The rows of a group lie close to one hidden flat surface of 13 dimensions, which may be shifted away from zero. Surfaces can cross.
In the rows, 128 means zero.
Some rows, each with its group after it:
[107 124 133 194 174 171  91 151 173 102 160 132 117 169 146 113  95 107] | Z33
[ 87 141 151 113 128 132 172 109 136 108 111 118  88 122 117 112 132 138] | Z33
[133  98 123 118 166 160 150 184 142  59 185 111  82 105 168 148 163 127] | Z837
[145 112 126 121  48 129 131 115 143 180 144 158 214 172 143 188 141 162] | Z841
[143 128 100  80 127 134 118 146 178 141 132 158 129  92 128 177 196 163] | Z837
[121  89 105 146  44 167 137 111  78  70 143 129 141 105  94 120 111 121] | Z299
[111 148 121 180 129  89 139 144 125  64  92 166  90  91 128 150 108  96] | Z33
[175 140  78 176 156 133 144 122 110  87 180 135 140 146 149 197 129 152] | Z837
[121  63 132 116 181 216 119 146 121 133 185 149 146 198 139 120 161 139] | Z299
[114  73 126 132 126 123 100 164  81 151 178 139 141 127  94  56 101 107] | Z841
[114 144 124 140 133 126 165 163 141 154 119 110 156 161 137 140 104 111] | Z33
[114 162  86 164 123 169 168 165 176 111 185 172 159 135 115 149 124 104] | Z837
[ 99 100 124 130 140 170  76 103  98 132 117 129 122 143 101 117 124 146] | Z841
[140 110 122 156 135 128 142  89  68 136 202 148 130 129  83 102 107 143] | Z837
[122 113  65 142 114 108  56 103 103  88 112 166  99 160 102 158 124 186] | Z33
[132 110 105 145 131  67 134 150 130 107  94 155 122 120 146 170 116 168] | Z837
[137 145 137 101 138 117 132 133 109  67 163 114  61  98 117 109 157 113] | Z33
[143 122 113 119 115 140 129 169 105 129 170 135 150  85 112 169 169 125] | Z837
[ 98 104 116 160 101 131  16 129 139 130 115 124 138 150  98 112 125 184] | Z33
[180 111 146  99 118 135 119 103 126 101 227 130 139  90 128 142 162  84] | Z299
[ 65 136 188 153 150 132 106 168 107 109  76 121 103  80 111 129 145 103] | Z33
[123  93  97 144 163  62 125 145 137  90 160 138 127 148 125 127 100 169] | Z299
[160 114 107  86 129 132 105 146  73 139 136 114 139 137 125 151 148 115] | Z841
[ 97 133 136 129 172  55 116 141 146 136 143 123 152 128 106 154 128 153] | Z299
[113 158 102 110  77  77 135 108 124 129 100 146 111 135 101 109 106 138] | Z841
[114 163 131 199 158 147 150 154 102  35 155 129 102 110 128 179 126 113] | Z837
[116 179 155 119  72 112 132  98 131 141 140 143 127 124  93 115 139 122] | Z841
[ 61 150 174  50 142 151 120  82 147 168  72 154  84 137 112 111 179 148] | Z841
[112 138 115 139 112 145 148 115 141 102 104 159 116 128 109  87 117 103] | Z299
[135 128 119 111 117 133  87 109 114 150 114 166 132 101  98 121 139  94] | Z841
[120 142 124 217  49  97  51  98 169 137  90 212 196  78  84 162 123 141] | Z841
[155 161 125 157 194 150  89 134 106 116 169  68 116 162 107  89 118 105] | Z299
[112 103 126 125 102 152 111 172 150 104  72 173 144 111 135 153 169 126] | Z299
[133 131 182 169 136 128 120 151 145 133 124 129 149 125 163 112 109  92] | Z837
[149 135 121 121 119 156 140 146  72 178 157 118 190 124 108 171 151 124] | Z837
[111 122 144 113  85 188 136  71 126 144 112 136 127 122 102  95 135 101] | Z299
[126  76 113 123  84  95  86 176 114  89 106 116 109  98 142 128 130 146] | Z33
[139 133 109  84 153 145 164 180 122 154 163 108 141 119 129 145 160 131] | Z837
[166 115 156 114 107 146  84 133  80 118 125  29 112  92 145 135 152 124] | Z33
[140 133  94 133 161 138 204  51 118 134 109 210 119 186 116 114 115 143] | Z299
[100 109 135 212 133  91 141 144 117  80 106 116 136 122 141 186 102 181] | Z33
[166 124 161  85 137 123 138 107 161 132 160 157 120  91 135 123 179  83] | Z299
[175 121 169 184 127 110 189 117 133 100 220 115 140 106 145 126 118 112] | Z841
[119 109 106 137 145 122 112 173 136 122 155 142 138 159 134 132 123 134] | Z841
[ 87  81 149 179 213 133 127 116  95 131 131 178 127 180  93 110 129 200] | Z299
[ 88  45 164 149 172 167 120 127 123 146  86 117 134 164 187 149 112 164] | Z33
[114 164 110 152 125 150 113 144 163 120 137 189 152 138 114 160 145  87] | Z841
[123 125 122 113 119 152  86 157 119 132 100  61 117 148 133 115 126 131] | Z33
[166 109 146 155 137  76 111 106 127 139 137 129 127 118 147 118 111 135] | Z33
[180 155  88 161 121 126  89 100 130 105 158 121 128 145 126 134 110 123] | Z841
[145 112 117 130 145  77 123 136 110 147 141 188 159 139 122 162 142 145] | Z841
[118 164 161 124  74 104 141 103 143 170  54 123 144 114 138 105  93 102] | Z837
[102 129 114 142 180 152 110 161 165  90 139 108  97 129 135 151 152 176] | Z837
[146 121 107 111 100 120 135 109 191 107 175 210 103  84 125 109 157 117] | Z837
[155 121 150  95 133 121 140 146 143 169  82 130 159 123 151 135 161 106] | Z299
[118 125 103 116 147 168  66  86 162 129  95 183 118 192 158 162 145 159] | Z837
[135 108 143 140  95 122  88 146  67  83 151 124 117  75  99 153 160 134] | Z841
[ 92  76  92 105 122 154  50 216 105 102  90 149 117 139 138 148 143 113] | Z33
[193 135 141 137 138  91 159  58  70 164 167 100 157 127 100 115 107 125] | Z299
[128 109 212 181 174 140 179 110  82 149 108 129 173  98 121 181 172 150] | Z299

New rows, each followed by its group:
[161  60  96 124 115 180  97 133 114 116  94 127 165  90 159 179 135 101] | Z841
[120 181 114 160  96 139 101  91 112 132 113 116 125 124  87 116 103 130] | Z837
[ 79 131 156 135 166 161 138 128 109 149 105  99 131 136 111 133 127 129] | Z841
[194  84  52 123 103  72 164 152 128 173 164 173 201 162 154 164  94 159] | Z837
[113  51 143 166 100  85  92 117  95 124  46 167 121  93 151 140  94 158] | Z33
[167 133 161  93  91 157  95 128 129 146 104  63 113  92 167 121 152 102] | Z837
[148 107 101 104 121 130 120 136 137 148 108 161 148 116 140 137 136  92] | Z841
[124 130 143 138 150 143 184 131 127 102 154 123 121  90 132 175 159 154] | Z837
[128 104  67 123 124 103 133 124 145  98 151 119 130 176 131 104  81 143] | Z299
[ 97  69 126  92 141 101 122 153 120 153  79 115 111 135 139  98 113 168] | Z841
[124 112  60 118 111 119 129 153 134 125 150 197 151 150 117 154 133 147] | Z837
[146 193  29 130 121 120 103 118 111 101 142 166 105 148  95 143 106 117] | Z837
[120 109  95  96 149 102  83 156  92 149  88 104 111 147 113 111 114 144] | Z841
[111 102 112 118 134 125 149 169 142 118 113  89 119 123 152 142 125 184] | Z837
[147 186 110 143 162 176 113  86 149 124 109 156 105 163 118 112 140  96] | Z299
[156 145  98 131  99 118  56 125 105 128  70  95 129 131 110 103 112 125] | Z299
[106 142 125 101 111 146  69 108 150 139 140 123 110 153  92 101 166 157] | Z33
[119 132 119 110 108  64  86 113  94 119 141 165  92 138  83 110 140 168] | Z841
[133  88  75 131 158 128 139 147 119 106 134 181 129 111 128 122 107  77] | Z841
[151 137 119 114  93  82 101 102 100 115 181 114  90 164 104  77 109 165] | Z841
[146 188 102 154 151 183  57  76 114 126 123  85 105 175 117 141 114 115] | Z33
[155  62 111 125 176 131 164 106 122 127 129 101 132 151 177 148 110 164] | Z841
[126 119  93 117 128  78 204 147 112 113 160 183 139 135 103 102 100 100] | Z299
[150  59 144  95 142 144 120  71 108 144 112 129 112  94 151 119 141 136] | Z841
[ 91 104 169 181 182 171 127 173 127 116 115 113 148 145 159 187 141 133] | Z33
[143 122 146 179  78 161 117 161  90 118  88  71 135  93 107  42  95  92] | Z299
[133 129 121 137  85 158 132 123 196  84  89 157 126 126 195 175 132 112] | Z837
[101  77 127 156 132 110  90 139 167 127 109 217 144  91 117 129 133 123] | Z841
[126 102 138 129 126  81 173 131 154 113  90 166 111 107 141 100 131 140] | Z299
[155 149 119 110 143 153 125 188  87 125 133  55 136 125 146 151 142 104] | Z837
[123 151  98 132 147 118 145 133 174 107 121 152 126 156 133 120 112 112] | Z299
[139 111 179 147 109 133 163 105 101 114 165 141 132  78  97  91 137  96] | Z299
[118 121  76 102 103 137 142 150 118 134 138 168 142 136 108 146 136 138] | Z837
[160 147 157 156 177  89 139 123 120 118 103 141 129 101 127 168 159 130] | Z299
[ 82 125 147 174 151 154 161  98 154 157 117 193 172 129 105 143 118 113] | Z841
[184  91 140 149 162  74 141  97 117 126 151 159 142 125 135 141 143 154] | Z299
[136  78 136 160  54 132  65 119  82  98 177 100 154 136 126 171 141 202] | Z841
[137 175 169 146  89 192 124  85 168 137 126 141 140  87 133 151 158  86] | Z837
[169 110  91 116 101 160  84 110 132 184 106 115 177 144 143 110  98  91] | Z841
[167  96  90 105 106 169 118 145 100  69 171 157 119 121 124 133 158  88] | Z299
[103 173 134 169 154 143 124 114 109 144 144 131 146 105  72 164 143 160] | Z837
[128 145 170 172 110 130 140 124 161 150 104 111 175 103 143 165 130 126] | Z841
[126 117 133 153 102 183  67 127 151 130 175 148 144 121 106  86 125  84] | Z841
[ 76  78  88  99  96 106 127 138 129  63 105 149 112 120 116 140 127 166] | Z299
[ 85 123 138 100 106 131 138 120 149 165 108 203 142 118 102 116 144 104] | Z841
[115 121 134 137 125  88 134 167 192  96 132 161 122 100 130 109 134 113] | Z299
[111 133 132 173 116  98 179 106 152 137 116 180 159 125 132 160 107 156] | Z837
[125 139 128 136 159 104 185 129 131 117 169 143 102  96 112 104 126 139] | Z837
[ 72 132 159 122 185 105 172 171 153 165 166 174 124 164 109  74 126 106] | Z841
[ 69 155 150 165 159 170 150 149 103  58  96 123  97 127 140 179 131 127] | Z837
[110 147 133  79 123 140  90 153 143 122  65 113 112 108 125 135 166 102] | Z299
[112  86  80 108 105 179 115 100 118  99 135 175 110 134 115  95 109 100] | Z841
[113 148  64 157 153 137  70 113 123  98  84 201 115 115  87 141 114  89] | Z841
[141 149 155 149 160  89 143  75 131 146 146 107 127 115 103  91 108 124] | Z299
[142 133 131 134 149  99 137 144 120 153 103 187 169 125 114 164 159 114] | Z299
